Every row belongs to one group in each of 4 separate groupings. Each group adds its own fixed numbers to the row, and there is some noise. The rows also spread widely along 14 directions, which tell nothing about the answers.
In the rows, 128 means zero.
Known rows, each followed by its group in each grouping:
[157 134 160 130 123 136 119 150 128 124 174 141  86 120  69 136 115  78
 180 145  93 127 161 134 123 149 192 145]
j_130 (1) lesem j_973
[132 116 104 171 128 110  56 137 125 141 111 155 117 134  96 119  90 149
 145  95  93 100 184  75 117 135  96 169]
j_275 (0) dofin j_402
[ 71 143 103  87 144  96 146 129 148  93  99 156 169 134 126 147 165 106
 123  64  64 128  87 119 136 133 123 116]
j_476 (2) Bupiv j_404
[106 166 117  98 157 117 114 111 172  85 152 182 178  97 163 129 158  46
 145  94 130 148  58 146 135 183 177 108]
j_275 (3) Kazub j_404
[144 140  56  81 126 136  89 113 168 166 138 133  71 136 111 157 135  82
 129 165  99 127 141  85  99 155 163 109]
j_338 (1) dofin j_218
[128 104 147  83 151 193 138 108 116 116 153 117 141  84 177 124 185  96
 129 118 129 196 105 132  64 141 140 148]
j_476 (3) Bupiv j_642
[174 122  80 139 145 122 114  92 129 103 155 159  86 167 145 144  65 134
 121 151 163 118 158 107 146 122 166  98]
j_718 (0) Bonal j_642
[146 147 126 168 115 102  84 112 105  55 172 135 139 184 129 164 108  70
 176 136 125  96 127 141 175 132 173 123]
j_335 (2) lesem j_885
[123 132 113 134 103 134 161 163  97  54  89 113 163 160 156 153 118  82
 156 121  91 165  83 157 142 112 158 147]
j_130 (2) Kazub j_218
[100 140 178 168 108 154  86  77 164  87 115 157 188 112 141  93 103  76
 147 114 199 130 118 138 116 160 124 120]
j_718 (0) fas j_973
[120 122 106 125 122 153 119 158 131 143 121  61  58 127  94 128  96 139
 135 127 141 163 147 122 121 120 141 131]
j_338 (1) fas j_402
[132 109 121 105 115 117 111 100 125 117 140  98  80 149 112 155 153 139
 114 125 136 125 143  95 105 127 124 109]
j_335 (1) Bonal j_885
[127 125 109 133  89  99 138 145 115  62  65  35  90 146  99 125 109 118
 165 114 140  97 137 123 160 117 107 132]
j_338 (1) fas j_885
[160 153  64 120 133  45 100 160 119  86 109 140  92 164 151 167 132 134
 115 106  93 138  88 116 132 146 142 128]
j_130 (0) Bonal j_885
[141 123 105 110 157  96 132  96 177 123 118 196 131 132 169 133  86 183
  70 114 166 177 107  91  94 139 112 121]
j_130 (0) Bonal j_885
[103 145 102  91 110 105  95  94 142 126  90 108 137 102 129 105 172 103
 141 142  92 145 132  99  85 152 107 177]
j_476 (0) lesem j_404
[167 125  90 159  94 147 108 121  99  89  65 140 179 167 193 138 114 100
 131 146 121 159 117 111 108 140 121 173]
j_275 (3) Bupiv j_404
[164 131 160 131  72  82 124 117 113  79 126  84  96 123 157 124 153 156
 121 126 168 159 121 134  83 158 104 155]
j_335 (3) Bonal j_642
[167  84  66  74 184 132 109 133 120 123 144 115  96 109 131 163 190  72
 167 124  59 125 119 106 113 133 140 158]
j_476 (0) fas j_885
[151 125  97 110 150  60 153 109 176  68 141 171 134 127 126 138  99  95
 164 121 109  87 115 133 164 137 138 131]
j_338 (0) fas j_218
[167 160 171 151  83  94 113 158 130  79 144 140 110 139 138 138 117 124
 136 114 150 149 110 152 108 171 152 130]
j_130 (3) Bonal j_885
[135 100 163  81 154 132 178 160 177  93 155 138 120  64 126 143 148  97
 156  58 109 158  73 169 113 153 146 116]
j_335 (0) Bupiv j_218
[146 136 122 122 104 118 156 176 109  54  59  75 128 103 154 122 131  99
 156  81 129 149  90 152 132 144 124 129]
j_476 (2) lesem j_642
[129 146  88 153 141  72  80 130 139  96 142  84  65 134 130 126  82 161
 118  68 188 123 110 118 159 133 129  90]
j_275 (1) lesem j_218
[121 168 106 117 114  98 159 171 140  59  71 134 165 123 168 110 111  95
 145 105 105 163  74 146 132 153 139 159]
j_476 (3) fas j_218
[145 145 113 134  90  85 130 102  91  64  93 103 155 161 136 113 134  76
 170 146 104  89 137 111 141 131 129 155]
j_130 (1) Bupiv j_402
[102 124 166 104  90 161 129 116 127 127 126 182 136 145  88 146 160 105
 118 107  79 107 162 113  92 132 138 101]
j_476 (0) Bonal j_402
[ 75 126 112 106 157 126 105 110 145  99 109 103 152  99 147 131 169 107
 119  47 145 142  66 126 121 138 108  98]
j_130 (2) Bupiv j_404
[ 77 108 140 115  89 136 134  61 111  95 134 102 143 164 131 133 140 157
 109 148 126 147 158 105  94  81  83 170]
j_338 (3) dofin j_218
[165 141 142 139 146  94 150 141 128 101 171 172 102 117 116 109  68 148
 136 109 133 134 149 123 136 136 173 130]
j_130 (2) Bonal j_404
[ 50 153 164 136 114 124  73 119 183 148 135 198 157 121 100 120 126 131
  99  81 120 155 131 108  89 163 119 120]
j_718 (1) Bonal j_218
[ 82 162 188 108  93  96 144 148 131  99 132  95 113  81 100  80 140 151
 148 100 117 169 141 132  87 142 133 174]
j_275 (2) Bonal j_218
[138 137 158 124 122 157 133 105 112  90 162 177 180 125 162 111 128  64
 159 164  98 161 127 144 103 138 171 176]
j_476 (0) fas j_218
[126 117  93 105 143 160 151  68 112  67 104 135 165 134 162 110 119  69
 148 150 143 130 123 116 133 103 147 123]
j_338 (0) Bonal j_973
[ 88 122 166 171 143 110  84  95 167  99 148 200 189 124 145 126 106 141
 109  65 162 138 106 126 117 146  88 138]
j_130 (3) fas j_218
[121 178 136 116 107 151 153 156 111  96 122 150  96 159 131 136  85 131
  84  89 147 151 116 115 131 136 198  48]
j_335 (1) Bupiv j_885
[100 109  91  96 120 112 119  99 184 147 112 160 140 153 109 161 135 123
 129 166  72 154 143  98  96 129 108 182]
j_718 (0) fas j_218
[135 139 112 103  55  98 122  76  82  72  90  44  93 156 120 129 172 114
 135 145 132  87 154 107 120 113 117 126]
j_718 (0) lesem j_404
[141 125 134  79  66  97 191 129  70  71 106 132  95 184 118 170 170 154
  95 111  53 109 149 114 104  88 128 115]
j_338 (0) Bupiv j_218

New rows, each followed by its group in each grouping:
[139  95 140 119 100 151 151  90 106  68 104 134 136 178 141 168 136 116
 108 109 145 102 127 122 128 100 115  82]
j_476 (0) fas j_885
[129 133  94 114 108 132 109 162 146 152 135 101  55 164  76 172 124 128
 142 148  92 144 149 123 114 131 160 131]
j_130 (3) Bonal j_402
[ 66 146 140 115 143 153 114 135 152 101 131 180 162 142  83 152 137  77
 148  69  81  97 126 122 148 137 154  98]
j_130 (3) Bupiv j_885
[157 114 138  92  99 148 160 123 119 117 100 174 101 141  86 155 145 111
 119 117  89  97 165 100  95 127 146  91]
j_130 (0) Bonal j_973
[124  98 111 157 150 106  83 135  91  71 139  69 103 147 106 160 158  93
 171  71 126  96 107 139 162 109 120 121]
j_130 (2) fas j_973
[139 178 126 144  99  60  71 158 152 121 115 100  75 115 128 101  98 162
 131 128 153 174 121 121  93 177 136 165]
j_130 (0) Bonal j_885
[125 158  49 133 124  56  66 112 128  94 114 103 110 174 129 147 115 112
 164 167  91 125 139  98 149 133 138 184]
j_275 (0) lesem j_885
[174 166 117 143 122 101 112 131 125  80 173 178 122 150 160 139  80  92
 149 146 125 144 116 145 143 147 201 134]
j_275 (0) lesem j_218
[136 137 174 135 102 158 128 153  60  80 142  75  98 123 136 119 157 119
 137  97 139 165 120 148  97 122 157 135]
j_130 (3) Bupiv j_973
[160  74  80 103 143  81 125 140 121 105 102  77 103 113 131 166 184 125
 147  88  77 131 100 111 109 125  81 168]
j_130 (2) dofin j_404
[146  90 118  95 157  76 125 125 148 104 159 174  98 137 103 206 190 115
 119  62  80  88 105 130 129 139 117  90]
j_130 (0) fas j_642
[129 110 133 181 121 175  79 118 108  62  96 126 175 133 172 137 119  68
 157  78 165 116 107 146 141 140 124 109]
j_275 (0) Bupiv j_642
[166 118  96 120 163 149  78 133 136 149 145 133  68 106 105 134 122 129
 136  98 138 107 168  76 112 151 142 119]
j_275 (3) fas j_885
[101 167 137 107 155 153 100 173 129 148 153 146 105  73  97  97 126 106
 149  82  86 152 142 107  97 157 182 137]
j_130 (2) Bupiv j_218
[115  83 154 145  96 182 138  99 151  93  98 141 167 162 104 160 114  73
 144  94 146  81 134 132 145 122 114  73]
j_718 (1) Bupiv j_402
[ 89 102  99 101 160  84 167 134 151 105 108 114 116 122 111 138 113 167
 131 114  88 172 126 122 131  98 103 189]
j_130 (0) fas j_642
[143 123 128  94 166  83 151 154 169 107 142 154 112  77 134 136 124 142
 121  50 126 153  84 132 113 150 124 115]
j_130 (2) lesem j_218
[139 109 141 154  92 122  65  82 119 108 141  93 140 133 158 125 156 123
 146 147 144 144 138 117  77 140  84 192]
j_338 (3) Bupiv j_218
[130 108 114 123 120 148 142 115  80  72 135 153 121 184 141 179 131 119
  99  89 102 113 120 126 137  81 144  81]
j_130 (0) dofin j_218
[150 161 169 110  74 110 133 141 103  78 145  95 105 139 137 141 168 104
 143 132 123 152 109 149  95 154 163 137]
j_130 (3) Bupiv j_885
[102 135 148  95  80 124 103  82 109 110 112  78 107 120 110 117 195 127
 115 102 129 107 148 102  86 133 105 120]
j_718 (0) Bupiv j_404
[ 95 180 151 118  83  78 129 103  73  58 112 121 135 153 116  86 146 142
 128 116 104  97 171  92 121 124 124 152]
j_476 (3) Bonal j_885
[155 109 104 147 154 132  71 147 167 119 151 174 129 132 147 182 131  76
 149  97 109 143  91 147 124 170 149 121]
j_718 (0) Bupiv j_642
[ 76 183 131  41 119 127 191 105 145 114 142 105  89 107 115 102 136 143
 105 140 132 175 139 109 102 134 180 117]
j_335 (3) Bupiv j_642
[117 141  63 155 107 164  51 140 123 142  92 152 115 187 115 164  99  93
 132 149  91 129 152  98 116 128 155 126]
j_130 (0) Bonal j_218
[ 87 163 144 143 139 198  66 133 102 150 168 187 127 133 124 123 117 121
 100  89 112 155 153  99  91 134 175 111]
j_130 (3) Bupiv j_218
[188  80 108  94  82 113 165 120 168 108 108 138  92 180 134 215 152 138
 104 138 115 130 109 134  91 132 105  98]
j_476 (3) Bonal j_218
[ 86 163 124 127 175  89 147 172 156  89 134 140 128  80 109  75  61 132
 163  73 119 156 115 131 153 135 163 153]
j_130 (2) Bonal j_218
[113 135 144 143 113 129 130 103 136  85 156  80 103 143 100 117  87 111
 170 159 161 139 146 142 142 113 157 150]
j_130 (3) dofin j_973
[128 126 157 126  65 114 134 118 157  80  65 131 128 151  78 157 131  96
 145  99 128  62 144 122 132 145 106  87]
j_130 (0) fas j_885
[129 176  97 123 150 113 103 108  76  82 121 142 114 130 177  94 118 131
  86  77 165 135 105  95 122 130 163  81]
j_130 (0) Bupiv j_973
[ 78 190 104  77 122 113 130 126 145 120 140 104  64 121  81 105 111 120
 132 132 121 129 147 115 131 128 190  99]
j_130 (0) Bonal j_218
[ 57 170 165 130 126 155 141 121 155  91 166 158 148 139 101 126  90  89
 145 136 136 160 127 160 153 129 196 125]
j_130 (3) fas j_642
[ 51 127 101  87 215 202 115 129 122 142 171 163 134 105 123 137 148 110
 107  58  91 170 108 109 125 104 174 106]
j_130 (3) Bupiv j_404
[161 118 102 104 118 130 167 120  97  88 116 153 102 163 111 158 103 116
 125 105 106  81 162 107 153 101 158  81]
j_275 (0) lesem j_402
[122 144 160 115  80  92 146 134 155  53 103 117 149 109 124 128 148  68
 177 105 119 114  94 165 131 162 138 132]
j_275 (0) Kazub j_218
[144 111 132 132 110 121 156 154 123  77 110 120 117 149 166 154 119 140
 107  90 142 184  78 152 112 124 132 114]
j_275 (1) Bonal j_218
[102 159 132 113 131 118 131 197 129 111 129 147 123 107 134 121 131 138
 133  95  69 211 105 141  93 148 158 185]
j_275 (3) Bonal j_218
[149 111 173 159  95  88 128 175 104  79 138 126 130 150 118 151 146 139
 156  77  75 131 123 155 117 136 106 172]
j_476 (3) Bupiv j_402
[127 100  94 145 154 162  59 147 207 146 160 124  92 127 104 184 112  83
 161 106 145 138 101 149 135 161 143 111]
j_718 (3) fas j_218
[ 57 149 144 158  98 139  78 139 155 129 173 105 119 172  76 156 106  84
 165 149  99 166 126 157 142 131 171 145]
j_335 (1) dofin j_402
[204 118 128 136 121  71 139 148  98  67 169 173  95 184 134 190 124 131
 135 103  83 101 128 136 144 130 163 115]
j_275 (0) Bupiv j_885
[102 143 144  91 151 125 135  84 136 104 156 124 133  74 117  86 138  88
 155 121 134 129 146 106 125 145 151 142]
j_335 (1) lesem j_642
[128 141 136 103 133 119 124 129  96 101 176 103  84 151 159 151 172 127
  94 103 136 187  78 143 101 127 170  94]
j_476 (1) Bupiv j_973
[134 160 122 155 136 110 111 149 100  58 150 131 107 131 127  97  76 104
 161  89 141 109 131 141 167 129 184 113]
j_718 (0) Bonal j_218
[188  74 153 115 105 135 162 120 122  76 151  78  85 132 117 159 136 118
 162 127 138 116 141 139 119 117 123 136]
j_718 (3) dofin j_885
[148 112  72 110 124 118 135 118 132 124  80 172 136 146 118 146 109 120
 136 162  56 124 173  76 106 124 119 180]
j_130 (0) dofin j_642
[133 106 124 120 115  94 105  83  98 103 144 122 123 132 100 128 160 126
 156 118  84  69 190  74 108 114  98 163]
j_275 (2) dofin j_218
[148 139 107  99 108  94 160 151 137  95 115 129  88 166 121 176 134 130
 110 102 111 138 101 129 126 133 155  83]
j_718 (2) Bupiv j_973
[ 91 175 134 122  91  93  88 106 145 102 118 173 122 161  89 148 126 120
 112 101 110  88 150  94 132 148 139  89]
j_335 (0) lesem j_885
[ 78 205 103  90 157 102 102 103 105  88 150 142 131  91 118  48 126  82
 157 100 100  83 156  85 144 143 183 120]
j_476 (0) Bupiv j_218
[138 115 127 121 127 120 113 136 169 118 166  83  76 122 123 151 121 119
 140 114 158 158  97 151 120 146 151 109]
j_718 (1) Bupiv j_218
[ 99 177 117 118 137 141  66 137  79 105 160 143 100 129 158 130 157 121
  83  51 128 145  97 118 111 132 167  68]
j_476 (0) lesem j_218
[ 85 182  96 132 111 158  68 159 140 151 105 129 107 123 138 118 103 131
 100 115 127 198 117 103  82 153 151 138]
j_130 (3) dofin j_218
[120 136 142 145 112 131 128  90  82  46 147 164 184 191 143 147 123  81
 156 145  93 109 141 129 155 106 155 151]
j_476 (3) lesem j_885
[115  88 100 107 172 121 152 155 122 118 162 131 101 152 115 171 124 144
 136 118  65 185 113 145 131  88 148 165]
j_130 (0) Bonal j_402
[ 96 187 145  90  93 141 168 158  70  76 100 133 147 120 138  89 148  94
 131 126  66 171 130 126 102 125 179 166]
j_718 (0) fas j_218
[122 100 166  89 106 141 189 116 159  83  94 108 125 109 108 141 128 133
 129  84 153 128 122 132 115 123 102  93]
j_476 (2) lesem j_885
[ 77 107 138 140 109 133  83  96 162 122 124 107 150 158 114 160 139 107
 140 148 135 170 113 127 109 133 110 160]
j_130 (1) Kazub j_885
[100 114 178 122  92 136 152 144 168  79  80 154 161 118  84 154 138  80
 160  70  99  95 123 153 130 149 116 106]
j_130 (0) Bupiv j_642
[114 201 145 145  73 100 124 134  82  69 108 141 126 143 125  69  78 137
 129 121 124 111 166 105 131 134 166 133]
j_476 (0) Kazub j_218
[140  49 134 126 160 149 160  51 150  66 156 141 164 133 136 148 112  83
 157 103 158  83 128 125 157  94 107 104]
j_275 (1) dofin j_218
[ 79  89 105 101 136 113 127  76 133  66 129 109 143 156 120 168 181 104
 136  80 115  88 106 123 148 101  92 104]
j_335 (3) Bonal j_218
[ 99 174 134  75 127 145 113 127  52 100 147 102 108  93 142  91 196  95
 124  96  88 146 127 106  84 127 174 129]
j_130 (0) Bupiv j_218
[ 93 147  99 127 165 151 106 119 101 106  89 144 126 101 118  77  80 137
 119  68 143 104 163  64 139 117 135 108]
j_130 (0) Kazub j_885
[172 149  92 106 108 137 132 174 122 104  80 114 127 110 183 140 142  82
 127 106 131 176  63 128  99 173 155 108]
j_335 (2) Kazub j_402
[129  81 117  73 119  90 163  96 197 104  97 111 110 124  95 180 162 113
 141 123 113 122 105 134 113 130  89 123]
j_130 (0) lesem j_973
[127 133 145 141  93 138 116 177 139 140  83 143 115 113 127 120 116 156
 100  98 113 200 123 120  71 157 116 155]
j_338 (1) Bonal j_404
[ 85 164 121 140 118  86  93 134 153  80 144 159 150 146  84 143 117  72
 183 102  74  86 133 132 171 148 152 144]
j_335 (3) lesem j_218
[139 179 137 114 118 136 132 170  81  57 135 141 123 112 154 123 151  75
 128  51 119 128  88 148 135 149 183  81]
j_718 (3) lesem j_218
[ 93 117  71  79 184 144  93 130 135 166 160 153  89 122  79 155 164 122
 136  94  41 111 169  70 112 122 145 140]
j_275 (3) Bupiv j_218
[129 120 161 157 110 115 118 172 180 129 117 208 120 129  85 152  78 156
 121  69 102 127 150 125 114 150 121 128]
j_275 (0) fas j_218
[182 176 125 144 108 123  95 140  51  60 134 137 116 145 176 120 117  91
 127 112 142 132 114 127 126 144 185 110]
j_130 (0) lesem j_885
[123 166 116 124  92 113 117  86  81  86 129  76 120 142 163  91 110 125
 136 177 150 166 140 113 118 115 152 171]
j_335 (0) lesem j_402
[149  97 133 115 101 132 136  99 145 106 133 177 156 167 137 185 145  89
 129 145 103 132 113 135 107 134 134 122]
j_130 (0) Kazub j_402
[149 177 118 172  75 137  88 151  65  83 109 137 115 175 118 113  87 110
 141 112 117  81 180  98 138 135 168 116]
j_718 (3) Bupiv j_218
[135 158  73  95 138 146 129 144 126 100  88 141 113 112 166 130 118 113
  95  71 143 144  92 102 123 145 150  76]
j_335 (3) lesem j_218
[153  46 139 108 143 163 157 112 176 117 127 156 142 124 123 189 146 103
 137  93 122 134 109 143 112 122 101 116]
j_275 (0) fas j_402
[107  94  94  94 174  93 102 121 202 132 153 154  90 133 108 200 153 156
  98  46 125 129  90 110 123 139  96  83]
j_275 (3) dofin j_885
[ 87 142 157 151 139 124 149 107  95  39 164 188 180 184 132 139  89 124
 125  86 114 118 127 140 178  90 154 116]
j_476 (3) lesem j_885
[120 115 113 102 132 129 124 114 119  97 162 118 104 149 106 164 165  87
 159 132  79 126 131 142 134 114 168 132]
j_275 (0) Bonal j_404
[128  92 178 147  87 169 150  92  70  52 154 103 128 163 113 140 129 101
 163 148 126 112 177 153 135  84 140 141]
j_338 (0) Bonal j_642
[141  80 130 129 146 126 105  89 189 119 184 168  98 147 110 190 115 125
 123  98 160 108 115 140 130 128 129  72]
j_130 (0) Bonal j_218
[135 122 103  81 113 134 191 143 128  68  95  56 104 142 162 152 143  94
 135 134 132 177  74 162 130 124 156 109]
j_476 (1) Bupiv j_642
[175 114  55 112 156 116 124 162 133 105  88 119  90 129 147 155 103 119
 136 109 118 141 103 108 133 136 143 125]
j_130 (0) Kazub j_885
[161 150  94 126  60  93  89 121 129  90  79 126 118 160 140 159 150  88
 136 133 119  95 123 111 110 163 128 111]
j_275 (0) Kazub j_218
[134 115 133 153  98 105 101 130 119 115 154 146 133 176 128 160 126 135
 144 159  80 161 144 129  98 122 127 189]
j_476 (2) Bonal j_218
[214 151 100  95 110  80 126 140 110 118 112 119  50 104 157 108 140 155
 105 135 142 155 132  96  67 165 142 131]
j_338 (0) Bonal j_973
[ 39 105 120  99  92 177 142  95 150 118  88  98 145 169  76 159 143 119
 140 133  85 126 168 107 116  88 105 146]
j_275 (3) Bupiv j_218
[100 161  56  94 177 131  95 127 135 119 122 101  92 100 128 110 119  91
 148 110 127 131 124 102 141 141 173 114]
j_130 (0) Bupiv j_642
[149 107 140 149  94 101  94 159 110 120 106  85 110 112 127 130 155 151
 141 104 107 166 129 118  82 148  93 192]
j_718 (2) Kazub j_404
[136 122 127  84 121 122 128 109  78 103 190  96  47 168 112 184 173 148
 108 126 102 143 144 122 114  94 168 109]
j_275 (0) lesem j_885
[158 142 143 129  91  62 133 150 127  97 136 132 124 141 122 140 140 107
 165 166  68 176 120 136 103 158 147 209]
j_335 (1) lesem j_973
[120 102 114 101 119 123 150 136  97  96 102 127 132 141 116 148 168 119
 139 109  55 129 139 109 104 105 109 170]
j_130 (3) Bonal j_218
[114 171  60 128 172 135 119 139 136 112 127 178 156 140 183 103  56 102
 118 137 116 193  98 109 136 134 187 142]
j_338 (1) Bupiv j_218
[113 134 148 136 116 101 175 143 178  70 100 174 167 130 141 115  58 137
 133  90 130 150 103 150 137 134 127 132]
j_476 (0) Bupiv j_218
[136 122  89  98 126 129 134 109 170 123 152 156  77 175  96 194 112 124
 105 103 134  90 134 112 146 125 153  44]
j_275 (3) dofin j_402
[166 154 131  75 118 109 130 145 118 108 111 130 124  74 160 111 188  96
 134 116 108 165 100 105  61 185 141 161]
j_130 (3) Kazub j_885
[131 117 164 121 146 121 113 129 176 128 208 130  59 130  82 167 116 135
 134  86 156 126 127 140 135 146 169  73]
j_275 (1) Bupiv j_885
[105 149 107 159 133 101  85 116 103 106 155 108  78 161 102 118  82 175
 117  99 152 108 165  99 149 103 134 125]
j_130 (3) fas j_218
[ 97 139 117  74 120  82 209  82 126  49 126 133 164 154 157 122 127 118
 130 161  97 159 103 141 137  92 143 162]
j_476 (0) fas j_218
[138 155  42  95 167  89 125 144 167 109 111 120 126 122 169 131 111  96
 142 115 123 163  71 118 138 157 157 124]
j_718 (2) Bupiv j_402
[106 138 128  86  82 158 160 124 160 109  83 146 148 128 122 144 140  93
 128 129 100 147 128 118  91 140 134 129]
j_275 (3) dofin j_218
[ 94 189 176 155  87 140 101 181 121 103 124 133 113 109  92  91  97 127
 146  72 123 131 154 129 117 159 165 126]
j_275 (3) Bupiv j_218
[180 138 117 161 103 110  43 167 145 140 151 136  59 143 114 175 126 113
 131 103 133 122 119 134 104 172 150 102]
j_130 (0) fas j_218
[154 123 121 168  93  79  87 109 147  81  84  91 142 142 177 128 122 142
 136 124 182 161  96 128  99 156  79 171]
j_275 (3) Bupiv j_973
[196 146  81 164  90  50  72 137 157 101  86 141 110 157 145 148 106 124
 145 142 135 100 132 107 122 186 101 156]
j_476 (3) fas j_642
[103 113  93 179 155 154  43 122  87  75 141  91 133 143 157 140 122 102
 145  63 157 127 102 134 154 108 111 127]
j_338 (3) lesem j_218
[151 117 162 119 135 186 145 105 107  90 146 183 176  91 182 111 128  93
 123 101 140 163 119 121  89 138 143 138]
j_335 (3) lesem j_218
